The rows of a group lie close to one hidden flat surface of 10 dimensions, which may be shifted away from zero. Surfaces can cross.
Known rows, each followed by its group:
[-69  58 -29 -25  36  -3  -2 -26  32 -13   6  -2 -60   1  20  -2 -64 -19
   8] => J608
[ 10  25 -17 -10 -49  39 -18 -11 -39  30   8  -9  13  -8 -21   8 -20  -3
 -10] => J142
[-18  -3  13  18  28 -20  14  -9  -4 -48  -2  -2 -22 -10  10   3 -12   5
   3] => J608
[-29   1   9  23  29 -24 -44  34 -43  41  23  33   2   3  23 -49  14  -5
  31] => J142
[ 32   5 -25  -3   2 -27  14  11  70  46 -19  -8   3 -22  -2  21  14  19
  31] => J504
[ 40  43  -5 -19 -30 -40  37 -16  36   7 -24 -15  -7  21 -40  47 -16 -16
 -32] => J9
[ 19  -8  10  12   4 -49   5  14  28  -5   9  16  35   9  -2   6   1   4
   2] => J608
[-28  14   4 -10  19 -27   6 -34  20  -1  29  49  40   5  14   2  24 -29
 -22] => J608
[-24   6 -45  33  16 -44  15  29  12   0  -7   8  27 -19  -7 -26  -4  37
  -2] => J504
[ 16 -31  27 -10  -1  21 -38   1 -14  44 -13  -8   9 -17  45 -37  34  18
  -2] => J142
[ -7 -23   9  -3   2  11   2  13 -15 -18 -20 -11 -20   3  12 -29   1  15
 -22] => J504
[-13  55 -18   6 -17   5   6  -9 -24 -17  23   3 -19  35 -17  31 -51  -8
  -7] => J608
[-17 -13  25 -19  29  50 -23 -41 -20   1  22  38 -12   4  21  12  44 -44
  19] => J142
[  5 -12   0 -34 -11  25 -39 -14   2  37 -17  -8   3 -36  17 -30 -11   1
 -10] => J608
[ 24  -8 -17  29 -23 -25   5  25 -33  -3  -8   5  47  -5 -66   5   0  -1
   0] => J142
[ -8  58 -20   6   5 -34  -9 -24  10  33  26  32 -23 -47   6  25 -22  -8
  29] => J504
[-15  37  11 -18  35   6  -6 -10   1 -11  11  28 -83  55  22  24 -18 -32
  14] => J504
[ 14 -26  38  -6  -7 -21 -25 -25   7 -12  15   8  35 -65  32 -14 -12   8
  -4] => J608
[-22  -9 -10  16  52 -29  28  33  44   9 -13   4 -39  16  14  -9  39   3
  35] => J9
[  5 -43  28 -13   2  -3 -31  12  14   6  16  21  42   6  48 -39   7  12
 -15] => J142
[ -4   2   6  18  12 -42  21  -4 -16 -25 -11  11   1 -21 -27   0   7  -7
 -12] => J608
[-35 -22  16   5 -12  14  48  26  -7 -41  16 -27 -13  18   0 -18  16  -7
 -27] => J9
[ -9   4 -33  36  18 -19  20  18  40 -10   7 -15  33   6  -4  18  -1  32
  39] => J504
[ -3  25  -6  31  16 -31  22  32   4  -1   5 -10 -30  33   5  14  -3  19
  25] => J608
[ 22 -38  25   1  28  -7 -22  18  -4 -36  -6  19  -4  44 -12   1 -12 -13
  15] => J142
[ 36 -27  54  12   9 -24 -17  -9   6 -27   0 -18 -10 -39  26  10 -16  14
  31] => J504
[-25  25 -44   5   5 -12  -5 -39   6 -25  23  39  44 -38 -28  22 -37  -7
  -2] => J9
[ -7 -14  41  18  26   8  24 -21  19 -44  16 -29 -13   0  21  36  25  -9
  39] => J504
[-17   3  -1 -25  -6   1  12 -18  10 -11  -2  12  -3   5   6 -13   1 -14
 -48] => J142
[  6  35  -9   2 -38  26  -3 -12  -8  56  55  23  37  13  21  26  31  -7
   5] => J608
[ 15  23 -33 -13 -41   7 -12 -11   1   3   8   5  -4 -53  -6   9 -64  21
 -15] => J504
[ -4  37 -12  14   0 -21  20   7  14   8  -2 -28 -29  -2 -16  23 -15   1
  29] => J504
[ 48 -11   7   4  -4 -26 -11  21  10   1  -2  16  21  32 -44  26  -9 -23
  26] => J142
[ -5   2 -16   6  11 -40  78  26  55 -40  -9   2  16  83 -38  23  27 -13
 -34] => J9
[-17  -2  18  22  21 -36  29  -7  19 -46  15   0   5 -12  24   7   1  15
  -1] => J142
[-31  17  25  -2  -1   3 -19 -36 -29  19  21   4 -15 -64  54 -23   4   6
  -7] => J608
[-13   4  -4 -10   7  -4  27 -16  20   1 -12   3   4   7  11  -2  32  -1
 -29] => J9
[  5 -16   1 -25 -10  45 -35  14  -6  23  -8 -16  -3  28   4 -22 -15  -5
   6] => J9
[ 45  -5  23  -8 -14  -7 -22   3   2  21 -14 -19  -8  -6   1   9  -9   5
  14] => J142
[  0  45  21 -17   1 -25  22 -44  23  -3 -14 -17 -35  -3  29  25  -9  -3
 -28] => J9
[-28  46   8  -2   5 -32 -17  -4 -33  16  -3  -1 -38  -3  31 -32 -34  10
 -27] => J608
[ 18 -13   2  40  -9  17 -13  12 -41 -26   7 -24  21   2 -11  12 -17  33
  28] => J142
[-60  -7 -17  28  13  91  -2   4 -55  -6   8 -50  24  51  15 -17  38  20
  22] => J504
[  0   4   4   2   4 -35   3  -6  50   8  36  22  39 -13  18  14   5  -6
  16] => J608
[  5   6  22   5   5 -28  -2 -14   5 -16  -5 -16 -30 -54  21   2 -29  15
   9] => J9
[  7  45  14   3  19 -23   4 -13  19 -11  19   3 -54  18   3  50 -34 -23
  45] => J504
[ -5 -34   7 -17 -12  55  -5  -7  -6   4   7  -9   7 -12  16 -15  28  -2
  -7] => J9
[ 10  -3  25 -14  -8  -6   3   9  19  -9   7 -18  -1  32 -10   8 -17 -26
   6] => J9
[ 48  16  20  -6 -44 -22 -31   6 -13  21   6 -13   4 -24 -16  11 -54  -1
   7] => J142
[ -4   9 -16  10 -16 -35  -4  -6 -22  -8  13  34  20 -58 -20 -10 -26   3
 -20] => J504
[-14  35  -7  19 -34 -42  76  29  -1 -22  21 -23 -44 -30 -56  25  -6 -26
  -5] => J9
[ 13 -52  14  18   2 -25  17  40  22 -54  15  -4  29   2 -29  -2 -18   0
  16] => J9

New rows, each followed by its group:
[ -8  35 -22  33   8 -56  38  31  20   3  14   5  -7  14 -25  20   1   3
  22] => J608
[ 17  20  24 -16  18 -12  -9 -28  22 -17  -6   1 -36  11   0  34 -30 -24
  19] => J608
[ -2  16 -12  -5   8  -4  31  -5  23  15 -27 -12 -44  -6  15   5  24  14
 -11] => J9
[ -2   9 -19 -29 -16  15  -1 -32   9   1  21  54  -4 -36   1  12  -8 -18
 -31] => J504
[ 23 -22  53  21   8 -31 -19   4 -28 -13 -10 -24 -12 -31  10 -12  -7  10
  22] => J504
[ 10  -3  26  -3   6 -37  10   6  19   1 -17 -19 -17  -9  11  -9   3   3
  -7] => J9
[ 22 -15  21   8 -13 -35 -25  13 -34 -10  -1  10  12 -31 -23 -16 -29  -5
  -2] => J142
[ -2  -1  18   3  10 -30  29   7  32 -32   6  -9  -5  17  -4  15  -1 -11
   1] => J9
[ -6   9  28  15  11  11  -3 -17 -20 -31  -5 -37 -49 -20  45   4 -25  30
  14] => J142
[ 30 -24 -34  -9 -33   8  -6  18  20 -18 -14   5  27 -17 -15  -7 -51  38
 -29] => J504
[-34  26 -25  45  17 -31  34  42  16  -2  22 -15 -25   5  19  -3  -4  36
  35] => J608
[ -5   5   2  10   8  30  -1 -20 -33  21 -10  -7 -18 -14  -1   9  42  -8
  17] => J142
[ -7   3  -7 -24   9 -36  14   2  18   6  -1  47  13  20 -34  -7  20 -49
 -34] => J142
[-14  22  10 -21  -1   7  -3 -21  12 -13  13  -6   3  29   2  15 -24 -23
  -7] => J9
[  5  13  20  -7   3  -9  -5 -35 -17 -37   1   9 -12  -8 -10  21 -30 -17
 -12] => J608
[ -9  30 -23  32  11 -48  -7  34 -26  12  -6   0  -1  18 -31  -9 -28  10
  18] => J504
[ -9  11  17  36  20 -29 -33   2 -29  11   5 -16  -8 -51  38 -20 -20  37
  39] => J504
[ 26   8  22   8  11 -26   9  -6  49 -22   1 -29 -35 -26  24  37 -34  21
  44] => J504
[-30   7 -14   1  -5  19 -30   5 -36  30  46  47  38  13  -1 -19  13 -25
   6] => J142
[  8  24 -12  -5 -32   4  20 -12   7   7  -3 -21   6  -8  -7  14  -7   9
 -23] => J142
[-36  27   7  11  21  -9  -3  -1 -15  -8  15  -1 -34   7  33  -8 -15   7
  10] => J142
[  9 -23 -15   1 -13  27  -8  16 -12  13 -16 -16  25   6 -10 -19  12  18
  -4] => J504
[  2  47 -31  32  -5 -27  28  23 -10  23 -16 -28 -17  22 -40  23  -2  11
  22] => J142
[  9 -10  21  24   7 -13  10 -10 -41 -54 -16  -8 -21 -17 -19   9 -12   6
  -7] => J608
[ 22  14 -42 -13 -25   8   2  22  40  55   7   3  30  18 -31  19   2 -11
  20] => J608
[-36  13 -18  25 -28  11  17 -16 -38  -1  29  -7   7 -98  -4  -5   3  10
   4] => J608
[  7  15 -12  29  -9 -48  27  10  -6 -15   4   2  24 -11 -46  19  -7  -3
   4] => J142
[-45  53  10  11   8   4  10 -52 -40  21  17  -1 -48 -65  20  12  32 -22
  12] => J142
[-18  17 -12   6   2  25   8  -4  -7 -45  19  -3  -8  43  -3  23 -35   1
   3] => J142
[  0  28  19   4  14 -19 -13   8 -53  49 -43 -10 -66   9  16 -32  28   4
 -16] => J608
[-35  -4 -10  -6  23  15 -44  -3 -11 -37   4   2  16  28  21 -28 -69  15
  -2] => J9
[-30 -24   6  38  52  -9   3   2 -32 -24  16  37  14   7 -13  -1  54 -19
  31] => J142
[-15 -22   0  32  34 -17  27  19   4 -36 -10  -9 -13  -3   3  -7  20  22
  16] => J608
[-21  20 -29 -17  -2  23  -2  -9  -3  -2   2   9   1  30 -12   1 -17 -11
 -18] => J608
[ -2  18   6  -4  -2 -12 -20 -13 -18  26  -1  11 -31 -54  22 -15  -8   4
   0] => J504
[ -9  33 -38 -24   8  37  12 -31  28  21 -16   7 -14  37  11  25  17   1
 -17] => J9
[-43  23  10 -15  28  -8 -28   1   4   0  15   0   0  49  10 -18 -36 -30
  14] => J9
[ 24   3   7  17 -14 -17  27 -16   4  -2 -14 -22  16 -33 -18  25  27  10
   3] => J142
[-15   9 -19  23 -16  15  13   8 -35  14  -8 -32 -36 -68 -12  -7   4  20
  22] => J608
[-17   5  10   0  15  -4   4 -14  19 -15  37  25  12  13  19  16   3 -16
   7] => J142
[ -4 -43  19  32  27   4  -5  -2 -46 -41  -5   8  13 -16 -11  -6  29   4
  16] => J142
[ 36  -4  30 -18 -31 -18 -20   0  -4 -19  -9 -18 -10 -19   4  -6 -64  12
 -23] => J142
[-28  -3 -12  -3  -7  19  44  -5   3 -22  -4  -9   0  10   9  -8  31   9
 -47] => J9
[-26  26   0  -6  -4  -7 -11  -4 -22  22  13  13 -11 -11   9 -17  -7 -10
 -12] => J142
[ 48 -19  30 -24 -18  11 -30  -9   9  23 -23 -26 -13 -23  16  -2 -13   9
   5] => J9
[ -5  10  -2   3  21 -12  24   0  22  -7 -10  -1 -12  30  -1  13  18  -5
   1] => J142
[ 21 -12  13 -19  20 -15 -11   1  36   7 -18  12 -45 -14  40  -8  -5  15
   1] => J504
[  7  24  17 -18  -5  -5 -23 -16 -54   0 -20  23  -8  61  -2 -14 -12 -15
 -61] => J608
[ 17  36  14 -33 -12 -34 -34  13  25  46  28  31 -13  27   6   1 -45 -37
  10] => J142
[  1   7 -16 -13   3   1  10   0   4  57 -24  11   5  10 -17  -8  64 -21
 -12] => J142
[  8 -52  15  -2  13   0   0 -23  14 -49 -11   3  30 -48 -12   0   5  -4
   0] => J608
[-12  25 -29 -20  -6   8  -3 -22  12  33  10  32 -17 -41  13  -1   3  -3
 -11] => J504
[-21   8  11  21  20  23  32 -33  -5 -44  -6 -35 -31  -9  32  23  14  26
   5] => J142
[-40  16 -12 -12  12  28 -15  -6  20  35  20   3  -9   4  58 -21   7  13
   9] => J608
[ 29 -36  38   1 -12   4   0  14 -30 -37 -17 -25  -2  21 -28  -1  -4 -10
  -8] => J504
[ -8  31  -5  27  -7  -6  21 -21 -13 -20  27  -3   5 -15 -19  42  -3  -8
  23] => J142
[ 14  17  -1   4 -41   9  20  -8 -16 -12   4 -36   4 -16 -47  35 -18 -18
   7] => J504
[  3  35 -11  -7 -45  49 -35   1 -46  12  14 -27 -20  17   6   3 -67  17
   0] => J142
[ 10   9  14  -6  11  20 -32   3 -19  52 -15  -9 -25  22  16  -7  25  -7
  29] => J504
[ 21 -30  40  -1  -7  -1 -12  -5 -10 -40 -10 -25 -25 -40  24  -8 -35  23
  -4] => J504
[ -2   0  12  -4  -1   9   1 -40  10 -44  32  16  21 -20   1  35 -21 -15
   6] => J608
[  5  -9  22  11  10 -14  10 -12  23 -29  18   0  16  -5  22  18   0   8
  11] => J142
[  7 -26  37  11 -16   5  30  -3 -20 -56  -2 -38   0  -6 -30  15   3 -13
  -9] => J504
